All groups share one centre, and each spreads out both ways along 14 directions, with some noise.
In the rows, zero is written as 128.
Some rows, each with its group after it:
[112 167 147  70 109 127  86 182 110  95 165 100 165  91  75 151  98 144
 164 104  97] : k_502
[133 164 176 159 146  90 107  79 139 142 163 130 148 117 103 117 107 124
 119 106 169] : k_416
[ 62 148 139 137 103 129 151 124 160 103  97 123 197 137 129 144 140 168
 131 103 125] : k_472
[ 92 149 162 109 131  66 120 129  92 105 132 120 180  52 113  92  88 165
 121 107 142] : k_691
[121 122 149 166  82  45 167 126 122 116 152  79 106  47 113  80 147 113
 117 105 102] : k_416
[ 97 167 118 122 138 125 155 155 163  90 140 168 141 118 137 112  70  98
 127 125 112] : k_502
[117 100 132 171  87 175 164 144 106 142 183 135 128 158 101 121 177 151
 102 128 167] : k_886
[131 123 123 116  70 111 103 104 114 158 172  76 133  87 102 106 165  98
 152 159  81] : k_416
[118 118 204  84 103  32 111  85 102 139 112 112  87  64 119  39 149 155
 111 126 120] : k_416
[119  90  96 141  62 156 107 132 105 193 125  80 104 181  67 114 162 175
 162 112 113] : k_416
[129 152 143 139 112 131 118 143  95 103 161 140 130  96  51 135 140 161
 112 112 163] : k_691
[140 154  73 190 153 136 146  70 127 143 105 101  92 125 124 109 156 127
 101 118 129] : k_472
[113  91  57 117 167 162 147  92  93 174 105  67 127 164 195 132 153 133
 163 110 115] : k_691
[113 147 150 136  73 107 126 169 115 126 144 121 100 123  77 108 137 161
 102 118 164] : k_886
[ 98  92 129 176 138 140 124  84 100 130 124 174 115 112 142 163  91 208
 161  84 142] : k_472
[133 114 103 109 114  72 147 160 146 110 148 102 141  81 197 138  85  81
 141 118 101] : k_886
[134 139 167  85 125 108 152 116 114 106 157 142 166 117 138 130 152 153
  83 110 115] : k_502
[161 103  90 151 158 149 163 125 105 166 126 159 115 155 170  94 102  93
  93 178 120] : k_502
[176 136 119 109 129 154 116 151 137 100 150 101 151  96  94 117  84 107
 113 112 160] : k_502
[107  78 153 115  97 125 146 130 111 100  87 124  86  73 148  96 151 154
 131 146 125] : k_416
[ 88 198 102 107 121  96 116 125  90 117 136 105 127  49 109  98  70  98
 156 161  87] : k_691
[118 124  96 115 145 115 126 142  55 131 100 137 150 102 119 134 131 186
 121 132  86] : k_886
[130 141 130 137 130 129 142 113 123 134 164 100 155 111 148 139 147  93
 133 146  96] : k_416
[145  90 129 186 123 175 148 117 124 128 158 104 122  69 173 130  44  90
 162 151 120] : k_886
[163  98 110 102 103 110  90 124 152 112 123 123 100  97  98 121 129 112
 147 116 149] : k_472
[130 109  91 134 103 139  84 169 124 116 105 109 109  89 111  98 134 172
 124 125 103] : k_416
[ 76 110 111  62  91  78 104 170 118 118 110 172 191  84  73  62  82 145
 162 147  78] : k_691
[107 177 147 127 103 144 135 113  38 175 151 131 111 125 103  94 129 141
 100 208  96] : k_886
[106 135 116 117 180 159  87  93 142 135 134 163 172 131 236 151  78 108
 139 169 159] : k_472
[ 99 121 164 127 132 108 175  96 120 164 151 104 156 180 125 124 215 123
 143 109  65] : k_416
[ 73 109 180 181 142 124 127 122 127 113 102 117 230 102 124 121 117 219
 124  80 149] : k_472
[100 133 116 171  18 135 184 155 155 134 101  79  82 137 136 131 101 144
 125 125  87] : k_472
[150 163 149 108 148 120 122 115 104 123 160  67 101 104  79  89 180 107
 108 109 151] : k_886
[118 134 130  79 147 142 123 144 122 150 169 115 160 148 120  84 136  94
 143 145  78] : k_472
[134 132 103 109 114  76 113 150 130 118 110 115 134  96 122 117 114 118
 123 128 143] : k_886
[127 172  86  98 146 139 109 132 115 124 130 129 134 120 140 133  43 129
 129 116 146] : k_416
[107 150 196 211 134 152 138 147 126 161 125 105 108 172 148 108 116 190
  83 113 137] : k_472
[140 129 125 126 121 145 177 102 145 116  99  65 154 127 110 104 109 125
 117  87 147] : k_472
[118 143 127 116 111 157 138 166 145  96 135  91  99 132 131 123 202 125
 102 126 132] : k_886
[141 139 122 111 104 139 121 159  83 142 139  76 142 121 145 168 105 148
 124 127 121] : k_416
[164 130 158 164 147  99 198 203  16 162 136 135  73 141  86 110  62 164
  90 121 107] : k_502
[137  90 123  95  90 108 136 120 176 105  86  73 181  84 148  85 143 106
 118 134 117] : k_472
[ 94 170 149  80 134 164  95 107 163 158 128 186 151 206 161 117 117 122
 119 180 112] : k_416
[136 113 162 179 140 149 117 130 165 156  79  82 101 174 173 140 149 156
 126 119  96] : k_691
[133 109 118 113 138 171 114  84 151 156 143 154 149 174 154 131  97 130
 145 122 120] : k_886
[140  76 119 181  84 167 103 142 124 146 180  84 133  91 178 137 109 154
 132 121 137] : k_886
[120 161 148 144 159 131 156 106 112  97 157 120 117  94 121 121 144 145
 108  89 110] : k_691
[136 122 244 168  77 123 121 133 210 116 121 118  88 111 128  95  67 117
 133 130 121] : k_886
[136 161 108  63 191 123 103 107  71 120 179 184 142 114 114 138 115 111
 129 134 149] : k_472
[178 127 128 141  91 113 146 138  97 152 125 140  95 141 163 141 187 111
  45 205 143] : k_502
[122 143 162 150 114  65  68 117  81 167 152  94 143 101  99 117 158 211
 107  91 134] : k_502
[182 102 127 195 114 208 104 131 128 141 134 103 118 163 157 223 156 178
 112 124 114] : k_691
[ 84 126  75 146 157 135  70 126  90 179 119 101 199 149 169 106 187 215
 102 124  95] : k_502
[137 157 146 147 113 145 131 141 119 141 179 118 129 146 120 153  96 138
 122 109 114] : k_502
[145 138 127  94 101 156 106 140 142 106 163  91 134 100 131 166  74 112
 167 107 102] : k_502
[156 139 129 119 152 159 139 145  64 141 118 108 125 121  69 123  76 126
 150 144  99] : k_886
[ 74 205 119  76 148  76 159  99 118 124 116 130  65 133  84  71 117  83
 153 117 118] : k_691
[161 147 141  71  71 168 147 189 104 101 137 103 120 145 186 204 206 138
  64 184  59] : k_502
[160 161 148 111 150 130 101 143 171 115 157 165 144 119 124  68  77  96
  84 149 123] : k_416
[100 186 106 114  95 130 146 149 116 122 141 165 139 156 155 183 112 128
 102 159 126] : k_691
[148 146  26  64 115 135 111 193 107 136 172 118 135 124 183 110 117 110
  87 152  72] : k_691
[104 104 155  87 126 147 112 126 101 138 138 119 140 115 134 111  93 148
 170 129 101] : k_472
[145 103 125 114 121  80 123  87 113 128 151 122 124  85 152 109 136 166
 105  78 131] : k_691
[113 117 101  89 184 136  58 110 120 152 178 145 174 111 148 108  99  93
 186 146 109] : k_472
[112 116 139  84 118 126 176 140 138 116 125 150 120 149 119  83 116 130
 121 105 101] : k_416
[101 172 143 105 128 125 106 117 144 116 146 136 142 122  37  93 124  89
 160 134 167] : k_472
[156 119 171 143 105 191 118 149 135 123 139 142 162 159 189 201 142 166
  84 162 113] : k_691
[ 81 126 144 118 108 129 117 127 103 126 102 107 130  85  77  89 129 134
 178 155  93] : k_691
[ 98 159  96 124 161 143  88 120 139 142 143 164 159 146  81  82 150  99
 135 160 160] : k_502
[115 148 140 123 135 128 177 126 109 144 187 120 137 150 131 122  40 132
 144  65 118] : k_472
[136 123 103 126 129 126 155 166  89 144 130 130 170 128 159 110  97 141
  82 152 116] : k_502
[122 154 198 100 184 120 170  81 100 104 121 135 112 103 169 133  88  93
 124 140 188] : k_416
[ 98 134 115 105  68 153 107 139  34 172 164 140 127 133  79 120  87 217
 123 129 144] : k_886
[124 139 135 124 140 171 130 153 152 128 124 148  87 150  97  70 115  95
 130 163 113] : k_502
[104 156 192 107 141 125 160 142 118  96 137 120 141 111 130 102 126 148
 102 112 122] : k_691
[142  93 154 103 147  29 132 144 103 135 114 148 156  99 127 113 116 139
 140 112  58] : k_886
[128 114 141 128 113 128 120 156 120 147 146 145 122 133 159 132 110 126
 137 161  63] : k_502
[141 121  65 163  92 135  87 168 153 128 142 142 121 133  96 126 149 168
 105 106 110] : k_416
[125 165 127 175 104 110 122 163 162 103 163 185 141 111 107 121 102 135
  85 133 128] : k_691
[142 127  93  88 129 157 140 148  34 158 147  92 154 119 117 132 110 132
 137 158  89] : k_886

New rows, each followed by its group:
[140 118 120 121 158  83 146 104  70 141 111  74  58  90 109  81 168 128
 130 102 127] : k_416
[ 71  98 147 140 129 186 147 142 184  76 110 150 191  94 168 105 112 126
 156 151  70] : k_416
[154 128 161 112 108 110  94 146 163 132 132  92 124 131 115 120  99 140
 131  88 129] : k_886
[ 97 140 107 189 144 169 102 137 186 101 133 144 185 104 155 130 114 125
 137 144  96] : k_416
[145 104 156 127 132 169  99 134 127 147 121 120  90 153 108  93 185 153
 119 146  98] : k_502
[115 125 147  96  93 138 116 162  82 134 116 119 134 118 113 129  85 194
 131 124  91] : k_886
[110 140 110 179 141 113 156 167 113 162  89  60  49 163  61  58 131 143
 135  79 131] : k_416
[133 146 127 148 145 131 103 107 118 130 166  51 149  67  69 108 143  82
 181 127 102] : k_416
[139 135  98 123 140 130 123 114 161 166 104 128  79 200 171 134 144 112
 122 128 110] : k_691
[123 119 119  68 145 154 121 143 117  99 114 135 194 132 140 152 168 149
 117 135 117] : k_472
[124 171 107 102 109 169  86 151 121 122 139  65 108 121 109 148 133 132
 145 125 118] : k_502
[112 102 127 132  94  99 140 105 113 151 137 117 148 115 170 120 137 165
 116 117  99] : k_416
[136  77 164  94 130  69 180 170  86 129  99 168 140  90 115 106  78  81
 173 184  35] : k_886
[ 61 172 131 133 104 165 176 145 103 107 136 140 145 133 137 155 134 126
 128 166 111] : k_691
[ 79 163 122 146  87 107 151 108 139 119 111 136 101 133 139 152 133 166
 124 106 110] : k_472
[121  99 156 147 117 234 175  84  96 134 138 130 141 119 127 113  70 132
 145 164 134] : k_886
[108 134 105 219 100 162 122 132  87 165 151 156  44 132 128 156  72 169
 144 140 127] : k_472
[141 145 142  94  92  92 144 163 135 117 165  60 117  95 134 103 146  75
 111 128 140] : k_886
[ 98 136 147 148 116 126 179 145  66 125 114 151 124 109 111 111 152 149
 103 177  92] : k_886
[133 127 129 136  74 185  64 186 177 116 174  44  79 135 151 141 187 170
 111  77 148] : k_886
[109 129  67 157 131 150 104 145 156 131 106 138  73 127 130 141  83  79
 194 155 119] : k_502
[103  84 130  93  93 155 135 141 113 148 179 168 123 184  99 117 182 165
 134 105 137] : k_886
[155 104 166 170 111 159 109 121 136 136 163 114 174 103 167 146 133 122
 109 172 117] : k_416
[130 110 111 121 146  93 134 154  85 139 148 113 135 115 156 120 228 129
 106 150  64] : k_886
[137 176 106 134 121 168  89 180 146  93 104  49  87 103  99 116 139 160
 107  99 130] : k_502
[159 129  98  89 109 163 122 162  87 132 147  76 193 120 137 138 118 144
  92 136 136] : k_502
[182 106 108 105 147 110 161 183 110 118 137  65 165 115 113 149  87  95
 146  82 107] : k_886
[110 100 153 134 109 132  83 155 105 150 172 127  92 127 154 126 175 200
 133 111  55] : k_886
[123 175  84 101 163 157 178 134 117 114 173 140 115 162 144 128 133 102
  96 103 132] : k_691
[129 102 167 119 129 111 111 150 157 130  95  90 142 101 184  81 109 157
 123 125  33] : k_691
[115 152 112 141 106 123  98 124 171 113 129 138 102 117 147 149 145 106
 136 146 125] : k_502
[168 107 165 131 107  78  59  83 164 169  71  90  93 110 176 124  84 143
 149 137  75] : k_691
[154  95 154 128 166 217 149 110 137 109 140  95 106 113 143 118 121  83
 171 142  90] : k_886
[107 188 139 158 115 134 165 145 175 132 109 109 144 173 231 128 126 111
  49 164 132] : k_472
[108 152  93 158 107 120 119 161 141 115 133 131 163 132 163 177 150 157
  99 126 125] : k_502
[139 153 122  97 120 121 103 129 164 116 107  68 141 127 106 122 139 119
 128 102 144] : k_472
[137 163 194 172  86  57  83 122  79 199 153 103  74 121 126  88 169 178
  59 161 119] : k_502
[163 117 124 147 155 155 119 148 119 133 152  85  96  87 152 134  67  75
 176 147  71] : k_886
[120 161  76 139 134 140 158 151 119 131 158  97 120 132 187 125 120 116
  93 123 117] : k_691
[137 122 138 151 125 172 101 147 159 146 130 160 137 187 104 117 122 162
 106 125 142] : k_416
[126 155 102 140 154 149  64 147 125 152 170 117 185 134  81 101 112 139
 132 122 137] : k_502
[145 121  85 104 153 155 161 136 119 123 138 148 161 130 170 122  85  95
 113 150 110] : k_502
[143 133  96  89 136 138 112 113 154  79 110  88 143  72 144 120 120 129
 121  96 138] : k_502
[181  99  86 147  80 155 196 186 102 118 185  91 137 130 135 185 123 115
 101 105 115] : k_416
[109 109 115 137  96 165 127 161 131 126  95 176 110 141 115 130  90 135
 146 174 122] : k_886
[ 84 161 124 122  91 122 110 138 150 116 124 112 164 125 114 106 155 149
 101 130 169] : k_502
[ 94 158 124 142  95 172 147 140  87 128 108 158  99 132 194 170 104 157
  97 196 127] : k_472
[101 155  80 158 119 142  89 143 151 128  88 107  93 131 127 115 180 135
 115 150 149] : k_502
[111 149  97  68 120 151 151 126  71 122 151 129 151 130 134 161 118 134
 135 131 125] : k_691
[148  89 113 100 131 125 116 137 133 130 151  95 150 113 168 136 112 129
 149  96 100] : k_886
[137 114  78 140 115 167 132 142  87 116 138 174 113 120 107 170 125 146
 128 148 142] : k_472
[158 123 120 181 139 164  93 125 148 151  92 113 166 153 143 157  77 180
 114 116 115] : k_886
[ 90 141 111 147  84 128 153 147 180  98 117 178  80 123 103  85  83 115
 123 126 159] : k_416
[108 121 142 149  91 184 147 164 121  95 172  85  78 108 103 114 194 152
 111 102 169] : k_886
[125 150 111  70 174 136  96 139 140 121 148 106 214 140 142 128 141 110
 131 119 122] : k_472
[106 134 125  77 139 138 113 122 122 118 114  55 224  88 117  99  99 117
 160 122 122] : k_472
[134 108 155 100  75 162 195 155 125  86 109 108  85 136 109 168 110 135
 147  93 137] : k_502
[111 187 153 168 202 127 121  94  59 180 178 126  93 142 118  80 110 156
 108 114 114] : k_472
[141 144  61 113 158 186 137  73  85 130 168 188  75 132  61 142  90  73
 179 144 169] : k_472
[145 132 151  50 132 115 142 130 104  83 119 158  94  73 170 107  85 117
  95 153 148] : k_416
[152 133 156 131 129 117  81 190 189 157 107  92  79 149 127  22 117  88
  97 161 138] : k_691
[156 127  89 125 135 108 146 115 131 129 139  99 154  82 162 127  41  56
 145 142 144] : k_886
[171 123 127 139 140 115  98 160 140 157 133  60 112 133 185  93 108 131
  77 107 160] : k_691
[155 110 135 195 157 164  73  90 175 162  99 111  90 145 180 128 174 128
 128 165  78] : k_691
[130 143  85  75  64  98 116 155 110 129 140 138  92 114 156 131 149 136
  94 155  92] : k_416
[119 148 129 154 125 139  80 166 117 128 120 142 190 117 129 158 109 163
 111 162 132] : k_691
